Each new row is followed by its nearest point in the smallest flat space through zero that holds the last named rows.
(in the rows, 128 means zero)

K541:
[[133 127 141 126 147 135 136 128]
 [120  86  95  98 115 150 103 128]
 [116 103 142 124 170 128 133 118]
 [127 114 132 126 115 110 120 123]]
New rows:
[156 152 102 108 113 125 142 147] | [145 149 120 125 104 144 128 140]
[159 116 102 131 105 104 136 128] | [135 126 125 125  98 116 119 129]
[144 120  94 136 114 156 134 160] | [134 137 103 117 113 159 123 139]
[117 121 150 160 144 160 142 126] | [125 135 136 133 158 139 140 128]
[136 155 123 160 137 103 120 146] | [122 157 130 151 124 112 137 128]

K357 (4 x 8):
[[125 119 137 137 131 110 108 131]
 [149 102 111  65 115 161 123 104]
 [112 147 100 114 137 101 127 130]
 [122 131 130 144 133 135 117 104]]
New rows:
[ 99 106 125 118 123 151  99 136] | [132 113 131 118 126 129 111 118]
[121 135  94 143 142 137 147 128] | [119 151 113 132 133 132 146 122]
[111 158 133 114 166 108 113 137] | [112 142 113 129 137  99 120 131]
[150 121 177 109 119 129 113 113] | [143  99 149 124 120 140 111 124]
[116 136 133 153 143 101 112 132] | [114 135 132 154 138 100 112 131]

K574, 4 rows:
[[103 122  57 165 150 123 102  87]
 [130 115  93 160 110 199 104 134]
 [ 73 137  96 173  94 153 145 102]
 [120 145  59 147 113 117 106 101]]
New rows:
[111 117  92 127 164 114 116 165] | [133 118 111 131 154 121 112 119]
[130 141 105 158 164 113 132 116] | [117 122 106 139 152 112 119 108]
[143 136 123 158 111 128 135 120] | [123 135 117 134 113 134 128 126]
[119  89 117 131 133 119 150 134] | [117 120 133 135 142 128 132 122]
[104 109  94 139 146 122 115 155] | [123 119 108 141 145 132 116 117]

K504:
[[136 150 133 121  86 146 143  96]
 [128 100 125 141  91 112 105 144]
 [118 130 183 139  72 105 167 147]
 [118 164  70 113  57 112 102 143]]
New rows:
[186 149 106 137 132 135 116 137] | [132 133 106 122 131 137 115 118]
[108 117 134 105 153 138 100 119] | [132 119 119 128 154 134 117 124]
[129 159 117 121 139 126 139 103] | [128 156 118 115 137 140 139 113]
[121 148 107 120 144 153 156 134] | [124 157 118 115 147 135 141 123]
[134 115 133 106 115 121 122  80] | [140 123 130 129 113 147 125  99]

K915 (4 x 8):
[[135 111 117 109  97  92 153 141]
 [129 116 130 109 109 138 179 116]
 [131 136 114  98  74 140 124 127]
 [132  61 110  92 109 161 127 127]]
New rows:
[119 154 133 115 142 115 157 109] | [126 149 139 135 130 122 160 120]
[129 128 111 122 164 120  94 124] | [127 121 126 140 150 126  95 136]
[133 123 121 155  99 154 108 130] | [127 132 123 121 117 147 105 126]
[126 130 100 110 143  95 117 111] | [130 123 124 130 127 107 120 139]
[131  87 125 142  99 118 125 131] | [132  98 117 115 118 117 126 138]

K154, 4 rows:
[[125  86 145 125 128 107 135 135]
 [145 134 166 100 136 115 142 113]
 [121 141 142  82 134 146 129 144]
 [133 121 138 128 118 129 157 171]]
New rows:
[155 133 151 159 103 145 123 152] | [141 138 128 149 119 127 149 146]
[148 141 157 148 101 149 112 162] | [136 142 127 135 120 135 147 152]
[118 109 147 144 113 141 103 137] | [118 110 121 132 127 126 122 134]
[112 115 118 149 138 101 135 124] | [127 107 123 149 125 115 126 123]
[138 150 139 149 138  99 104 149] | [136 135 127 142 125 124 135 125]
[139 126 101 141 155 114 145 110] | [135 129 123 148 127 119 126 112]

K85:
[[121 179 132 125 121  96 150 129]
 [136 135 115 133 152 154 131 108]
 [104 153 135 106 138 139 138 150]
 [ 82 157 161 163 169 110 129 142]]
New rows:
[151 140 127 102 134 118 116 132] | [135 136 121 115 118 128 134 128]
[106 131 122 148 132 129 161  96] | [130 145 126 144 143 125 133 112]
[121 133 100  83 146 100  77 123] | [129 127 125 115 120 132 130 134]
[123 153 146 100 154 152 129 157] | [103 148 133 104 146 153 136 149]

K567 (4 x 8):
[[ 97 151 163 143 122 138  81 126]
 [ 81 121 166  88 127 107 145 102]
 [113 129 152 137  85  86  97 110]
 [ 64 134 138 157 127  84 117  86]]
New rows:
[128 125 148 126 131 113 144 119] | [119 123 134 117 125 117 137 120]
[142 147 135  91 143 136 113 134] | [134 130 144 107 130 148 126 140]
[147 136 120 114 134 147  78  91] | [131 137 137 136 123 139 106 136]
[116 129 152 152 129 132 132 141] | [117 135 135 135 131 133 117 127]
[109 145 117 130 125 123 149 152] | [123 127 122 130 137 129 136 125]

K791, 4 rows:
[[119 105 129 137 146 130 124 115]
 [138  78 147 130 145 143 115 152]
 [179 134 155 169 132 120 129 152]
 [163 136  91 137 133 133 101 160]]
New rows:
[132 114 126 155 155 189  78 160] | [151  90 111 137 151 143  98 158]
[131 111  88 151 117 133 132  85] | [117 130 101 143 147 122 121 100]
[107 135 156 103 115 130 134 113] | [105 130 149 107 113 128 146 118]
[150 160 141 104 139  77 128 111] | [133 159 132 137 117 116 141 118]

K227 (4 x 8):
[[114 154 143 141  78 140 154  99]
 [164 171 190 162 108 159 130 129]
 [133 172 164 109 108 139 164 144]
 [132 155 150 141  90 117 124  98]]
New rows:
[132 138 121 110 109 159 123 144] | [126 134 133 125 127 141 143 137]
[114 133 161 132 109 130 140 128] | [128 146 143 130 110 135 141 124]
[132 150  88 144  78 129 147  83] | [104 134 119 142  81 126 140  85]
[109  97 141 120 128 113 105 147] | [129 117 117 122 142 116 116 131]
[124 139 137 120 112 141 103 143] | [135 136 138 129 127 128 126 130]
[129  83 145 141  92 145 112 131] | [128 117 125 154 122 143 122 114]

K232:
[[ 75 143 137  89 116 169  95 140]
 [ 88 120 168  91 109 151 122 109]
 [102 108 147 125 162 154 107 130]
 [129 114 142  93 137 152 143 126]]
New rows:
[103 137 110 127  98 145 137 149] | [116 149 116 114 108 135 119 138]
[ 95 155 107 132 144 111 159 144] | [130 140 112 132 125 127 122 138]
[128 151 114 124 104 113 153 153] | [140 150 108 120 102 119 137 135]
[ 98 154 116 161 134 161 133 101] | [109 133 129 139 128 129 108 131]
[132 136 105 154 129 146 159 119] | [145 130 116 134 131 121 136 133]
[111 112 141 159 150 104 150 101] | [131 106 151 158 140 108 131 106]

K593:
[[160 165 106 128 179  83 103  76]
 [122 154  98 110 138 100 114 142]
 [132 128  62  91 153 121 102 128]
 [146 148 130  87 134 133 133 109]]
New rows:
[108 107 101 143 159 135 122 134] | [122 105  98 144 138 129 113 132]
[150  98 145 115 124 129 105 139] | [130 115 128 125 126 142 130 125]
[148 139 135 124 127 116 120 124] | [135 142 133 124 134 119 128 119]
[138 143 177  73 133 131 125 158] | [130 157 152  85 109 135 147 136]
[132 101 161  89 106 152 117 120] | [135 115 145 101 113 163 145 122]

K397, 4 rows:
[[102 153 152  97  98 126 109 134]
 [173 126 107 125 119 152 104 140]
 [112 142  84 130 181  87 100 133]
 [168 111 169 125 138 142 106 117]]
New rows:
[135 111 175  87  99 122 127 166] | [128 135 169 106  98 142 116 127]
[111 121 120  99  95 113 156 144] | [103 140 122 122  99 132 146 134]
[184 152 140 121 134 158 137  82] | [168 111 146 132 126 150 121 124]
[105 151  96 116 137 138 114 146] | [114 148  95 118 125 118 114 142]
[ 94 127 126 142 108 137 149 131] | [103 131 125 132 108 129 158 129]

K438 (4 x 8):
[[101 105 137 130 152 126 116 140]
 [117 103 149  99 121 132 133 141]
 [101 171 172  99 116 148 141 104]
 [130 150 127 114 154 114 125 142]]
New rows:
[156 125  98 147 110 134 116 105] | [153 127 102 156 108 130 130 114]
[159 137 162 114  94 115 152 102] | [147 144 139 106  89 139 148 115]
[ 97 116 132 154 161 113 162 148] | [106 116 129 138 157 123 114 137]
[162 131 142 100 137 105 143  98] | [146 145 129 106 119 124 138 133]
[106  99 108 117 158 118 133 140] | [117 102 126 126 153 118 117 150]
[140 162 162 131 123 108 131 117] | [130 163 136 118 127 130 134 118]

K422, 4 rows:
[[ 98  57 158 120 113 122 122 134]
 [138  76 114 129 171 146 118 180]
 [122  88 113 135 137 121 107 157]
 [123  97 184 147 122 135 104 124]]
New rows:
[125 127 110 124 118 129 144 100] | [120 136 119 115 117 122 143 116]
[125 130 140 124 139 136 133  92] | [128 136 147 123 124 135 139 114]
[158  78 126 142 169 149 135 110] | [138 101 142 127 156 150 130 151]

K643, 4 rows:
[[188 125  96 116 115 143 122 114]
 [131 158 134 104 108 141 121  99]
 [191 166 108 110 126 139 137 107]
 [133 136  89 102  82 137 127  88]]
New rows:
[ 67 120 135 125  99 107 160 122] | [ 61 128 122 130 110 110 143 120]
[159  87 111 124 145 109 146 124] | [155 104 101 141 135 123 135 142]
[124 131 156 110 145 159 108 162] | [131 125 167 128 142 141 106 138]

K814, 4 rows:
[[137 127 133 100 136 166 115 105]
 [ 91  88 158  96 146 177 102 113]
 [154 101 121  95 149 160 110 110]
 [127  99 119  87 140 152  85 103]]
New rows:
[103 115 154  96  99  98 132 118] | [ 97 126 133 127 120 120 112 127]
[112 101  95 100 140 148 150  96] | [134 110 127 109 139 146 115 118]
[103 131 148  95 137 161 150  94] | [113 134 154 111 131 173 127 111]

K395:
[[138 140 155  91 137 105 111 124]
 [149 108 137 164  95  83 135 117]
 [135 137 115 135 121 123 168 121]
 [139 114 155 138 116 135 114 100]]
New rows:
[144 129 137 111 108 133 112  78] | [143 125 160 121 122 135 124  94]
[114 145 120 132 139 111 119 127] | [125 131 123 122 132 118 125 140]
[139 134  78 120 151 117 115 125] | [119 135 111 122 136 123 131 149]
[178 138 136 146 146 127 141 108] | [142 130 141 130 118 124 147 104]
[126 137 125 120 102 177 144 145] | [119 132 116 130 135 163 142 123]
[139 178 134  99 150 122 128 123] | [132 154 137  85 146 122 138 127]

K858, 4 rows:
[[ 95 150 147 113  88 125 176 129]
 [128 147  95  84 126 110 102 140]
 [140 132 127 137 108  87 131 119]
 [134 139 146 139 131 158 132 114]]
New rows:
[123 135 140 182 130 129 169 127] | [125 115 157 164 119 130 158 117]
[126  93 133 116 152 124 133 127] | [121 104 123 134 143 129 127 141]
[117  86 111 136 146  87 142 108] | [126  93 120 146 131  92 132 140]

K794:
[[106 113 114 150 162 107 122  86]
 [136 117 124 111 166  92 131 106]
 [109 125 147  90 145 138 117 150]
 [106 119 125  99 148 148 137 114]]
New rows:
[145 115  98 109 148 141 162 116] | [141 123 111 103 136 136 159 101]
[127 122 107 141 113 136 103 109] | [120 127 120 151 122 133 127 116]
[162 151 133 102 154 125 154 127] | [157 128 125  94 136 116 148 127]
[101 127 149 119 133 134 156  93] | [111 120 118 118 142 143 138 105]
[144  96 133 143 117 125 155 138] | [144 132 122 133 117 126 137 126]
[160 126 130 110 114 153 111 152] | [143 137 137 111 109 139 132 155]

K691 (4 x 8):
[[132 170 140 158 121 130 110 146]
 [126 153  78 134 120 195 135 137]
 [123 144  95 134 134 185 132 110]
 [104 104  99 108 112 199 106 139]]
New rows:
[160 156 133 124 129 109 107 146] | [136 150 138 142 121 109 125 147]
[117 148 145 116 155 104 149 125] | [137 134 137 133 138 103 140 115]
[117 144 118 131 134  98 115 108] | [132 136 139 136 137 114 130 116]

K287 (4 x 8):
[[179 101 177 133  86 146 153 119]
 [163 150 134 103 118  99 120 150]
 [123  97 105 102  85 119  95 121]
 [133 143 138  98  90  85 134 105]]
New rows:
[141 135 136 156  96 115 116 150] | [148 125 134 121 117 126 125 137]
[102 117 154 112 135 150 117 131] | [120 117 125 135 129 140 127 124]
[120 150 117 155 102 157 131 118] | [118 119 131 138 128 139 135 117]
[123 142 101 132 104 149 133 147] | [127 121 119 127 129 133 118 135]
[111 109 143 106 146 123 137 105] | [113 127 130 131 124 126 137 110]

K334 (4 x 8):
[[ 74 149 149 109 115 149 169 102]
 [ 92 129 152 115 134 140 165 113]
 [109 134 149 148 123 110 127 134]
 [115 126 184 149 124 173  79 132]]
New rows:
[ 82 111 160 125 121 148 119 101] | [ 95 132 167 128 126 156 132 118]
[123 149 157 140 108 120 100 155] | [118 141 148 155 112 122  98 137]
[121 107 144 114 137  93 156 117] | [118 116 135 127 146 105 163 129]
[128 138 114 136 146 146 155 114] | [125 126 122 113 133 135 147 120]
[119 151 160 107 105 134 139 117] | [102 143 141 123 115 143 136 116]

K832, 4 rows:
[[121 118 155 118 117 111 190  91]
 [120 110 143 124 140 127 127 132]
 [144  95 119  99  94 151 159  85]
 [100 105 109 104 142 136 121 109]]
New rows:
[101 130 133 133 126  82 129 122] | [105 141 135 132 145 107 142 124]
[126 134 129 127 147 146 128 116] | [121 125 124 124 132 129 126 125]
[134 134 129 141 151 113 178 123] | [120 140 145 134 129 108 160 117]
[122 102 112 132 131 123 137 125] | [121 116 126 119 131 131 130 120]
[131 113 126 135 120 105 170 115] | [127 128 141 125 119 118 163 108]
[146 135 113 107 130 154 128 162] | [143 126 118 129 120 142 108 138]

K623 (4 x 8):
[[123 122 123  95 105 146 103 111]
 [125 188 108  99 163 162  57 150]
 [134 167 158 118 111 128 102 113]
 [136 142 145 166 167 121 122 138]]
New rows:
[114 124 107 102 122 114 131  96] | [124 118 119 108 108 133 130 121]
[128 137 141 149 112 115 142 103] | [133 130 152 140 114 114 141 116]
[143 154 152 149  94 104 121 127] | [136 157 161 136 109 111 135 118]
[ 98  94 121 100 101 108 122 128] | [122 102 115 105 101 134 136 117]
[111 132 131 103 124 144 156 102] | [125 123 125 113 106 128 135 122]
[107 116  97 122 139 126 129 100] | [123 106 112 120 129 137 126 128]

K976 (4 x 8):
[[156 133 121 132 103 115 115 178]
 [155 151 136 109 102 120  62 133]
 [164 170 104  82 140 118 106 152]
 [142 134 120 107 128 119 117 153]]
New rows:
[119 136 130 151 127 122 120 153] | [135 125 128 141 115 125 129 143]
[130 122 103 128 137 101 136 134] | [131 127 120 121 135 125 141 143]
[167 113 164 124 126 163 129 160] | [136 122 128 132 114 121 122 152]

K3 (4 x 8):
[[141 142  88 136 141 172 148  99]
 [ 86 136 158 152 110 152 150 138]
 [120 138 102 109  92  94 118 131]
 [106 112 124 140 135 134  92 127]]
New rows:
[179 133 139 146 122 165 127 145] | [149 128 136 131 150 145 146 123]
[140 103 124 158 116 114 128 123] | [127 124 129 128 130 124 120 129]
[142  76 130 124 134 147 143 141] | [139 120 141 132 148 136 128 128]
[118 150 151 139 175 126 147 152] | [134 124 161 137 145 139 144 135]
[106 104 116 137 118 132 114 158] | [103 121 129 136 120 126 106 132]

K582 (4 x 8):
[[163 114  79 100  81 118 131 156]
 [121  99 160 107 128 111 114 114]
 [104 159 130 120 126 109 105 175]
 [130 120 175 114 129 128 112 140]]
New rows:
[140 103 118 109 156 158  97 127] | [137 117 138 124 125 132 129 122]
[118 154 130 113 147 150 144 156] | [126 154 133 139 133 139 126 151]
[137 103 136 135 105 130 150 152] | [149 120 130 119 114 135 129 137]
[152 146 122 105 121 129 151 107] | [145 120 117 129 120 137 138 121]
[159 152 128 101 137 155 128 135] | [151 136 134 131 120 148 133 145]
[106  94 124 118 123 116 139 155] | [122 118 124 112 119 110 118 134]

K511, 4 rows:
[[133 130 149 128  98 115 151  94]
 [132 115 158 112  80 115 179 124]
 [ 73 115 135 120 110 131 121 162]
 [119 105 100  75 151 107 127 134]]
New rows:
[113 103 120 127 118 161 127 135] | [113 124 130 128 124 133 126 147]
[120 119 120 125 135 134 120 139] | [120 125 121 124 136 130 120 141]
[112 160  94 142 135 155 150 122] | [130 135 127 142 134 135 118 130]
[159 124 147  97 141 148 116  98] | [152 130 121 120 139 119 132 105]

K934:
[[153 122 126 145  67 142 122 138]
 [151 106 179 169 117 132 161 147]
 [162 110 142 168 142 111 126 128]
 [150 125 147 142 147 139 136 149]]
New rows:
[138 117 133 117  98 126 154  94] | [116 120 134 134  97 120 137 116]
[149  98 139 136 108 119 141 122] | [139 114 141 151 108 120 135 125]
[158 146 158 138 131 153 153 146] | [148 127 155 138 132 152 145 159]
[125 145 143 119 161 153 102 156] | [137 142 128 113 162 151 126 153]

K933 (4 x 8):
[[134 107 124 107 152 137 126 127]
 [126 150 156 149 149 146 123 124]
 [127 133 126  91 124 110 122 147]
 [110 126 176 166 147 118  94  98]]
New rows:
[120 152 169  91 171 140 132 113] | [128 145 162 105 173 142 112 139]
[160 126 128 136 101 107 115 124] | [123 126 123 134 107 111 126 125]
[136 132 133 136 106 120  93 138] | [120 135 136 131 115 110 118 128]

K329:
[[145 146 149 117 116 113 101 113]
 [117  90 134 110 107 112 127 104]
 [ 89 157 132 135 103 126 140  81]
 [126 142 115 124 120 124 136 122]]
New rows:
[101  97 135 141 160 140  98 123] | [113  98 154 144 143 142 122 131]
[104 121 131 125 137 101 137 104] | [110 119 130 126 115 124 134 108]
[ 95 114  98 132 130 128 137 145] | [112 113 106 132 131 136 154 134]
[156 135 153 124 159 144 109 132] | [149 135 152 136 145 134 103 145]

K259, 4 rows:
[[141 159 107 137 133 148 138 118]
 [ 71 125  92 148 102 105 117 120]
 [126 125 140 138 100 130 132 142]
 [163 161  92 150  96 139 109 117]]
New rows:
[154 110 146 158 126 152  97 141] | [158 123 142 128 111 129 117 136]
[132 124 138 158 103 140 127 132] | [132 132 133 141  98 133 131 139]
[130 120 156 117 124 123 152 132] | [127 118 155 122 130 133 142 141]
